The rows come from 5 hidden closed curves, with some noise, and rows from the same curve form a group. Each curve winds through 8 dimensions. The rows are also pushed far along 5 directions, which tell nothing about the answers.
Some rows, each with its group after it:
6 5 25 6 10 7 10 8 -11 -4 12 -4 0 -3 7 14 12 5 24 -13 -4 14
z911
-11 -15 -32 -3 0 -17 9 -19 3 3 0 -3 6 2 -2 -13 1 -21 -23 -4 13 -16
z623
-13 12 -5 20 4 -15 21 13 -24 0 -17 7 27 13 1 -21 35 33 10 -13 8 4
z911
7 -13 21 -5 10 17 -4 -16 4 -15 34 -7 -15 -23 4 41 -18 -20 -11 -17 -4 -5
z109
7 11 20 -20 15 18 4 1 -9 7 -5 9 -4 3 0 -7 1 6 15 4 2 6
z109
-31 -24 2 22 -26 0 -6 -4 13 -11 13 9 6 -6 1 23 19 5 -7 -10 7 10
z911
2 18 7 1 -10 6 -8 8 -3 2 -8 11 -2 1 -9 -3 4 33 22 8 -7 13
z934
-13 -5 -22 38 -26 -23 -4 3 10 -11 -14 15 7 -12 1 8 5 7 -9 12 -4 -1
z623
-36 -18 -24 26 -31 -16 -12 -6 18 -6 -6 2 12 2 -5 -1 18 10 -2 10 -3 5
z109
6 16 9 18 -9 4 9 22 -12 1 -8 4 11 8 -2 1 30 51 27 -7 6 22
z911
-28 -11 11 -13 1 1 12 10 -9 -5 -12 -6 14 11 10 -23 19 -11 -12 -10 20 -8
z623
2 10 12 -27 23 11 -1 -2 -11 6 -1 2 -4 7 -3 -18 -12 -10 3 2 -7 -5
z934
34 2 -18 30 -14 -20 6 -13 4 -7 12 -21 -8 -17 5 42 -8 4 12 -11 -3 0
z109
10 7 48 7 -4 13 13 10 -11 -2 22 -15 7 5 9 31 33 28 23 -28 11 25
z109
8 6 14 -3 9 13 9 -3 -11 -2 19 -13 3 -12 -3 11 8 3 0 -16 1 9
z911
26 13 -20 -3 -5 -14 -11 1 11 -4 5 -7 -16 2 -8 -1 -22 10 3 11 -8 -4
z69
-15 -7 23 -18 2 16 -22 7 13 4 9 8 -8 -2 -3 -8 -19 -22 -8 13 -16 -4
z934
35 20 -4 -11 24 1 14 -7 -15 4 -7 -20 3 6 2 -2 -3 22 2 -7 8 -9
z623
3 2 25 -1 -4 15 -10 -3 -4 1 3 -5 -9 -1 2 28 -9 -4 18 -8 -14 12
z623
-6 6 -27 2 1 -15 -4 6 10 1 -18 11 8 4 -6 -37 1 17 -8 26 0 -12
z109
-13 -4 -25 10 -7 -21 5 -9 4 1 -1 6 10 10 -5 -13 16 7 -8 2 8 1
z69
-33 -6 28 -19 2 17 -11 29 2 -7 -6 11 0 12 2 -27 5 -9 -2 8 -2 4
z911
-13 -3 -13 16 -11 -16 -8 0 13 8 -2 17 6 3 -5 -11 6 -4 -2 18 -9 5
z934
5 3 -28 -1 13 -14 17 -2 -10 9 -18 8 11 3 1 -28 1 -8 -19 3 12 -16
z69
-29 -5 8 -22 18 22 -21 18 9 -4 -8 21 -13 10 -6 -31 -11 -19 17 29 -23 12
z109
3 -1 -11 -13 22 -12 24 -1 -19 2 -1 -11 12 14 5 -24 4 -17 -24 -20 20 -18
z934
-11 -4 13 14 -10 -1 -4 11 4 2 21 6 0 3 -3 7 15 11 27 -6 -10 19
z911
-2 -8 11 -11 9 17 -4 -5 8 -8 12 7 -6 -15 1 6 -6 -1 -10 4 3 -6
z623
0 -4 -12 9 -16 1 -29 4 26 -4 2 22 -19 -11 -9 8 -28 -10 -10 28 -19 3
z623
7 -7 -14 9 -14 -2 -13 -17 20 -4 5 13 -14 -18 -4 22 -17 -5 -5 18 -6 0
z69
22 12 -26 5 4 -19 7 -2 -6 6 -3 -17 3 10 -4 -8 -3 9 -4 -6 1 -6
z69
21 11 3 28 -11 -12 18 -8 -8 0 2 -9 16 -9 6 25 26 42 6 -16 15 2
z623
10 4 -6 -1 5 2 1 -9 -5 -1 -10 2 -1 -7 0 7 -13 1 -8 0 0 -11
z934
25 15 10 -22 26 8 -4 11 -5 1 4 -1 -17 3 0 -11 -26 -16 4 8 -12 -3
z109
3 -2 18 -54 42 34 11 0 -20 -4 5 -3 -12 4 2 -19 -18 -21 -11 -15 14 -17
z69
13 -10 21 -8 5 10 16 -16 -7 12 14 -16 9 0 10 22 8 -7 -15 -29 22 -9
z934
-5 1 -34 4 -7 -6 -26 2 17 -2 -5 9 -13 5 -16 -10 -24 -2 -1 24 -23 4
z934
-17 -14 11 6 -11 5 -8 7 15 -6 21 6 -3 -6 -1 6 9 1 5 2 -2 10
z109
13 -3 -10 5 -1 1 -2 0 -1 -6 1 -5 -11 -4 0 18 -16 -9 -3 -7 -4 -1
z623
-26 -13 20 4 -1 20 -17 -3 8 -13 9 12 -3 -16 -2 17 -5 -4 0 5 -16 4
z69
20 0 -28 23 -10 -23 15 -7 3 1 0 2 6 -8 2 8 8 10 -15 -3 16 -5
z69
27 -2 -14 2 -8 -5 0 -18 4 -3 16 -9 -11 -19 -2 28 -24 -6 -19 -12 6 -15
z109
-11 -11 5 5 1 2 7 -8 -1 -5 19 6 5 -8 0 9 11 0 -5 -13 8 1
z69
15 8 -15 12 -18 -3 -8 8 10 6 -3 13 -10 0 -8 5 -2 19 14 13 -4 16
z109
-6 -1 14 -25 3 15 1 9 -8 -4 -5 -5 -3 9 2 -9 -1 -2 -8 -9 13 -3
z934
-5 -16 -27 9 3 -5 -12 4 14 -4 3 10 -10 -8 -3 -3 -23 -30 -14 12 -14 -8
z934
24 21 -9 2 4 -11 12 -13 -17 3 -11 -18 4 8 0 7 3 26 14 -11 3 -2
z69
-14 8 29 -17 15 8 6 13 -18 0 4 -6 12 7 1 -22 9 0 -2 -14 0 -5
z911
-18 -21 7 -1 -4 -7 5 -14 0 -8 20 -23 6 4 7 16 7 -30 -20 -25 9 -4
z911
-18 4 -7 41 -29 -28 -5 9 8 9 -9 10 21 7 -3 -6 29 23 12 10 -10 15
z934
-24 -3 8 -1 -1 12 -2 7 -2 -2 -10 23 6 1 -3 -12 12 13 4 7 2 6
z911
5 -8 -6 -5 -5 -9 6 -4 2 -1 9 -19 -3 5 5 6 1 -15 -9 -12 12 -3
z69
5 9 -18 -4 13 -8 -7 15 -3 1 -5 9 -8 6 -7 -26 -21 -3 6 10 -16 -9
z911
10 9 -8 7 -11 -13 2 -2 0 11 3 4 2 2 -5 -1 2 6 4 0 0 5
z109
5 11 -30 -12 -7 -8 -13 0 7 1 -19 18 -9 0 -13 -25 -24 4 -18 24 -1 -14
z934
-1 -4 8 16 -15 0 -10 6 13 2 10 -1 0 -7 0 14 2 0 4 6 -10 10
z69
5 11 11 8 -1 4 -14 12 4 -6 14 7 -8 -9 -8 5 -10 14 14 7 -21 8
z934
9 -10 -20 10 -9 -8 0 -26 11 -4 6 7 -7 -18 0 26 -11 -9 -15 3 5 -7
z109
6 -1 -17 14 -7 -10 2 -2 2 5 -9 -9 12 5 0 1 6 6 -19 -2 6 -3
z69
40 14 -14 1 14 -3 12 -13 -11 -3 8 -12 -10 -4 -2 20 -10 19 11 -12 3 -2
z69
14 -7 -28 12 -5 -18 16 -16 -1 -1 14 -7 6 -7 -1 11 3 2 -24 -19 19 -13
z69
18 3 -21 0 -6 -15 6 -6 -1 6 -2 3 -3 -9 -1 -4 -14 -7 -16 -1 10 -17
z623
-28 -27 -8 13 -30 -8 -12 -17 21 -12 9 -4 4 -8 2 23 5 -12 -29 -3 8 -5
z109
-29 -6 4 -25 10 15 -7 20 -5 -3 -18 20 -4 11 -2 -35 -9 -9 -4 8 0 -11
z911
-24 -13 -25 34 -31 -17 -14 11 19 -11 -10 8 2 -5 -3 2 7 5 6 17 -11 8
z623
-9 -12 -8 13 -6 -21 10 -27 0 -4 9 -17 12 -2 6 18 11 -24 -20 -15 6 -4
z911
-3 8 -5 15 -4 -10 -2 9 -4 -6 0 -7 6 -6 -3 -4 1 2 -2 0 -11 1
z911
-8 -12 -27 21 -21 -21 6 2 8 -4 1 -3 6 -3 0 -2 11 0 -6 -2 10 -2
z623
-7 -7 -7 2 -6 -14 6 -15 1 -3 2 -6 12 -9 4 0 1 -6 -29 -8 13 -21
z623
-4 -18 2 9 -7 3 -13 -14 17 -16 11 7 -14 -25 6 33 -22 -27 -19 6 -7 -9
z623
21 12 3 4 8 -1 3 -9 -3 2 10 -14 -3 -6 -2 13 0 -2 9 0 -9 12
z911
7 13 -11 1 -11 -18 3 7 -2 0 -17 -4 4 15 1 -15 7 13 -6 6 11 1
z934
32 26 28 -31 32 17 17 -4 -30 12 -8 -12 3 10 4 -4 -6 15 4 -18 9 -9
z623
7 -6 16 -24 21 25 0 11 2 0 14 -2 -9 0 2 -5 -11 -17 -12 -3 4 -1
z69
-18 0 21 -16 10 9 5 9 -1 1 -13 7 9 10 7 -26 19 2 0 11 11 1
z623
-2 -2 6 -7 -7 11 -14 8 10 5 12 4 -12 6 -7 1 -2 0 18 7 -10 18
z934
30 15 5 -6 14 10 13 0 -13 2 1 3 -5 -7 1 8 -2 21 10 -7 9 0
z109
-11 -7 14 -21 12 7 -4 -10 -1 -2 15 0 -1 -4 -1 -4 -14 -20 -24 -9 1 -18
z911
-43 -16 18 -19 5 22 -1 20 -5 5 -18 15 9 17 4 -31 14 -15 -3 2 7 2
z934
-4 -8 9 -2 -4 1 0 3 7 -6 14 0 0 3 2 6 7 -5 -17 -6 10 5
z109

New rows. What belongs after each?
12 19 27 -9 14 18 14 18 -17 3 -18 0 6 7 8 -10 21 33 30 2 9 11
z623
-6 -3 -6 16 -5 -5 6 15 3 -1 -2 12 8 2 0 -10 19 12 0 4 7 9
z69
30 -2 10 -19 11 7 27 -16 -17 9 11 -16 -4 4 11 21 4 -12 -4 -31 29 -3
z623
1 -4 -6 18 -2 -8 -5 -10 5 3 14 5 -1 -13 -3 16 -7 -8 4 -1 -16 0
z934
14 10 4 -4 6 0 -6 1 4 6 14 -7 -4 5 -6 -1 -2 5 5 3 -9 9
z911
-5 4 16 -16 15 0 11 13 -8 -1 -1 7 5 11 6 -26 11 -8 -8 0 12 -1
z934
7 -1 -24 19 -16 -28 -6 -19 11 -7 13 -4 0 -14 -5 16 -14 -5 -27 -1 -3 -14
z934
-18 -11 26 -7 -10 17 -3 0 -2 -11 7 -8 -2 2 4 21 10 0 3 -17 7 11
z934
2 0 12 -14 13 21 -7 4 7 -5 7 11 -8 -11 -2 -3 -9 6 0 11 -2 -3
z623
-11 -9 1 -2 4 9 -6 -13 2 -11 12 -9 -1 -15 -3 13 -8 -21 -19 -4 -7 -1
z911
8 4 26 -22 1 10 -10 -15 5 1 17 -11 -10 -3 -1 16 -13 -10 -5 -3 -3 -1
z934
32 15 -29 14 -1 -21 18 -20 -17 7 -8 -24 7 1 -1 14 1 13 1 -18 6 -6
z911
15 8 -13 1 -5 -1 -2 5 1 4 5 2 -5 -9 -9 -4 -8 8 -2 2 0 -1
z911
11 0 -7 -12 11 9 6 0 -5 6 3 11 -11 1 -2 -5 -7 -8 6 0 5 2
z623
9 7 46 -28 22 15 15 -8 -23 8 10 -22 4 16 12 10 9 -2 18 -29 8 0
z911
-16 -18 -17 46 -39 -14 -7 -8 18 -13 9 6 5 -15 -2 39 17 15 -3 -3 0 15
z911
-18 -7 1 -9 2 18 -10 18 7 -11 -2 14 -7 -6 -5 -15 -4 -9 -8 14 -3 8
z911
41 38 -14 -15 14 -24 26 -3 -28 14 -22 -16 10 17 0 -28 3 32 7 -9 18 -18
z69
5 11 22 -6 14 16 11 13 -10 0 -1 5 7 -2 2 -10 18 32 17 -1 8 4
z623
-12 1 26 -36 15 29 -8 7 0 4 -8 7 -4 10 0 -21 -3 -3 -1 11 4 0
z623
-3 1 -6 -17 12 15 -5 18 1 -8 -6 9 -9 -4 -5 -23 -12 -11 -14 14 0 0
z911
4 -7 -33 -7 -5 -15 -20 -11 21 5 -8 14 -16 7 -7 -10 -34 -16 -15 23 -9 -17
z911
1 5 4 15 -3 0 -3 13 5 -4 0 12 -2 -3 0 2 8 13 14 11 -7 15
z911
-5 2 16 -7 5 0 6 11 -5 1 17 0 3 7 0 -10 13 -1 5 -10 4 8
z934
-38 -15 21 5 0 14 2 4 -6 5 -5 4 21 1 4 -4 22 -9 -7 -9 1 4
z69
15 7 -4 -14 11 -1 5 -2 -7 2 -7 13 -6 2 1 -7 -15 -15 -22 2 8 -8
z109
33 4 4 1 1 -4 6 -12 0 0 24 -15 -7 -3 2 29 -7 -2 -11 -17 9 2
z109
-24 -5 -7 19 -13 -8 -1 2 -3 -4 -20 10 15 0 1 -4 11 8 -7 3 0 -2
z934
7 4 8 -6 -5 5 -9 7 6 3 7 -11 -10 4 -3 3 -6 -7 13 3 -9 12
z911
16 16 2 -12 26 10 14 11 -20 3 -19 2 0 12 3 -16 4 15 16 0 4 3
z623
29 12 -21 -11 15 -13 1 -8 -4 -1 3 -13 -6 -10 -4 -9 -33 -17 -28 -1 -3 -27
z911
13 15 1 6 3 -12 17 -6 -17 7 -6 -2 16 5 1 -3 14 30 -4 -15 14 -10
z911
-31 -8 18 18 -9 4 -6 2 3 -13 1 7 11 0 3 13 23 15 8 0 -5 16
z69
13 4 -20 11 -11 -5 -30 8 30 1 4 9 -18 -2 -12 0 -23 1 5 35 -27 11
z69
0 -1 10 -29 17 21 -4 1 -6 1 9 -3 -14 -7 -4 -8 -22 -26 0 -2 -7 -6
z911
-12 0 14 -16 2 2 7 14 -8 8 -8 16 3 12 4 -24 6 -14 -5 0 11 1
z623
8 5 4 -21 25 11 7 -6 -9 -1 -3 -11 2 7 2 -11 -1 3 -7 -4 7 -9
z623
-14 -9 -1 -11 -4 8 -3 6 4 6 6 20 -2 4 -6 -15 2 -6 -7 3 7 4
z623
-33 -13 4 12 -12 -1 -2 7 3 -10 -13 15 11 -6 4 -5 13 -4 -10 6 3 -1
z69
28 7 5 2 15 18 1 -9 -9 -5 6 -5 -15 -16 0 33 -17 10 22 -8 -12 3
z623
3 6 21 3 2 4 2 -1 -6 6 3 7 3 3 3 10 9 5 13 -3 -3 12
z623
1 -5 8 -14 2 13 -3 3 -1 7 8 1 -9 -3 -2 1 -12 -16 7 -5 -4 -1
z934
12 16 -26 10 -11 -29 22 -1 -9 12 -19 -6 23 13 -1 -26 29 21 -18 -1 26 0
z911
14 -3 -31 -28 23 -7 13 -18 -5 8 -1 -8 -2 4 -2 -26 -17 -22 -27 -2 16 -27
z623
-3 -6 13 -34 16 9 3 2 -9 -1 8 -9 -6 12 3 -11 -15 -36 -28 -16 11 -11
z109
18 14 -14 7 3 -11 -9 15 9 -4 -10 -6 -8 2 -1 -12 -12 10 13 22 -15 -1
z109
25 20 -24 27 -1 -34 22 -8 -18 13 -9 -7 20 3 -1 -3 13 24 3 -13 4 -8
z934
18 8 -11 -3 8 4 -6 13 -3 3 4 7 -16 -2 -8 -4 -23 -4 14 3 -15 3
z623
-7 9 -14 25 -14 -19 -3 21 8 0 -4 7 12 7 -6 -22 21 34 14 14 -6 10
z109
14 1 30 -16 16 14 25 -18 -29 8 15 -25 10 -1 8 23 10 2 1 -45 19 -9
z934
12 11 10 -7 16 -1 8 12 -8 -7 8 -4 -1 4 3 -9 3 11 1 -6 5 -2
z69
-14 -5 20 -21 19 34 -14 30 1 4 -6 17 -13 6 -2 -21 -14 -15 17 15 -17 7
z934
-28 -11 16 -1 -1 9 -10 8 7 -7 -7 12 -1 10 5 -2 8 -6 7 9 -5 11
z911
12 9 23 18 2 19 -12 15 1 10 15 9 -7 -10 -5 21 -2 20 43 3 -30 21
z934
9 2 -12 -1 -1 7 -18 -1 8 -2 10 0 -20 -16 -11 8 -31 -15 9 11 -25 1
z911
16 0 11 38 -10 0 -1 -3 3 -1 25 -10 -2 -17 1 47 8 13 33 -12 -21 23
z69
12 15 23 6 5 -1 9 14 -8 -1 5 0 3 5 6 3 18 18 21 -3 1 16
z934
34 23 9 -28 22 6 19 -1 -22 -1 -15 -12 -4 8 7 -8 -5 18 2 -10 20 -12
z69
23 -2 -8 6 3 -9 21 -6 -5 1 9 -8 6 -5 7 10 9 1 -17 -16 23 -7
z69
5 7 20 0 -5 13 5 -2 -11 10 4 -8 4 3 -1 15 16 25 29 -15 1 14
z623
47 41 -10 -14 31 6 14 14 -27 9 -13 -13 1 4 -10 -27 -8 29 9 1 -3 -1
z911
-7 -10 -6 -21 -4 -7 12 -20 -6 5 -5 -17 9 12 5 -5 3 -17 -33 -19 27 -19
z911
40 18 11 -8 7 14 8 4 -10 13 12 -1 -11 -3 -4 14 -5 24 23 -10 3 9
z623
25 9 0 -17 17 -5 4 -16 -8 7 2 -16 -7 8 3 5 -20 -10 -1 -8 -1 -14
z911
-7 -4 -19 -9 11 -4 6 -4 -4 -6 -2 7 0 7 -3 -17 1 -1 -10 -1 9 -6
z69
-13 -10 2 -16 -2 -7 3 -7 -4 -6 7 -19 3 8 4 -4 -4 -25 -28 -18 12 -14
z934
16 10 15 -4 2 3 16 7 -9 3 -5 -16 5 9 8 1 21 25 18 -9 16 7
z109
-10 2 27 -9 2 16 0 -4 -2 3 -2 -1 7 1 3 3 16 16 11 0 3 6
z623
-13 -16 10 7 -15 2 -15 -7 11 -8 20 -8 -11 -4 0 29 -11 -29 -4 -8 -14 10
z109
-1 1 32 -6 6 19 9 15 -15 -8 6 -10 2 7 7 13 15 13 8 -23 9 11
z109
27 23 35 -30 35 23 15 10 -30 8 9 -21 -3 17 2 -5 4 15 27 -25 2 8
z934
-13 0 -8 -7 6 0 6 20 -12 -1 -20 9 5 17 0 -29 4 -2 -8 -2 8 -2
z623
8 -5 -4 4 -3 -12 21 -16 -7 7 -1 2 12 -5 8 6 13 -3 -21 -14 26 -13
z934
-2 3 1 18 -12 -8 -5 0 5 6 4 15 2 2 -4 9 8 8 8 6 -8 16
z623
25 28 3 -19 7 -1 -5 14 -7 0 -14 -5 -12 11 -4 -17 -16 13 11 12 -5 1
z934
-12 2 14 -23 8 10 8 -1 -13 7 4 -7 12 10 -3 -18 13 2 -12 -16 14 -3
z911
-24 -18 -13 -2 -6 1 -4 3 13 -3 5 14 -3 3 -3 -13 6 -21 -9 10 4 9
z911
-22 -8 6 18 -20 6 -17 8 6 -8 -3 15 -6 0 -4 21 0 -6 8 4 -16 23
z109
-1 3 60 -2 9 18 14 6 -14 -5 24 -8 5 3 14 26 33 12 27 -25 7 26
z934
10 6 12 -7 8 -1 11 2 -10 1 -10 -5 1 13 10 1 5 5 8 -7 9 -1
z911
12 9 -6 -6 14 -25 30 -2 -18 -2 -3 -8 17 11 10 -22 19 6 -24 -17 31 -17
z69
5 10 5 8 -2 -13 4 0 -1 1 -6 0 7 3 4 -3 11 10 6 5 1 3
z69
5 -2 -4 9 -13 8 -16 -8 10 2 -7 -1 -11 -4 -3 25 -13 1 12 10 -15 9
z934
-29 -29 -13 6 -14 -5 -26 -8 28 -9 2 4 -7 -7 1 8 -24 -47 -32 17 -15 -11
z934
-14 -9 16 -3 -7 12 -4 -5 3 2 13 1 3 -8 -2 10 4 0 -4 -8 1 1
z69
-11 -13 5 -4 -8 11 -12 2 16 1 10 16 -12 2 -3 5 0 -6 11 11 -4 15
z911
20 -9 -19 7 -6 -18 6 -25 2 -1 19 -13 -5 -7 2 29 -16 -5 -19 -23 9 -21
z911
-10 -16 22 -10 -2 18 -9 -2 6 -11 11 -13 -10 -9 7 23 -12 -25 -7 -9 -3 -2
z69
-31 -8 16 -22 12 19 4 15 -8 -4 -5 0 11 12 1 -31 18 5 -2 -5 10 -2
z623
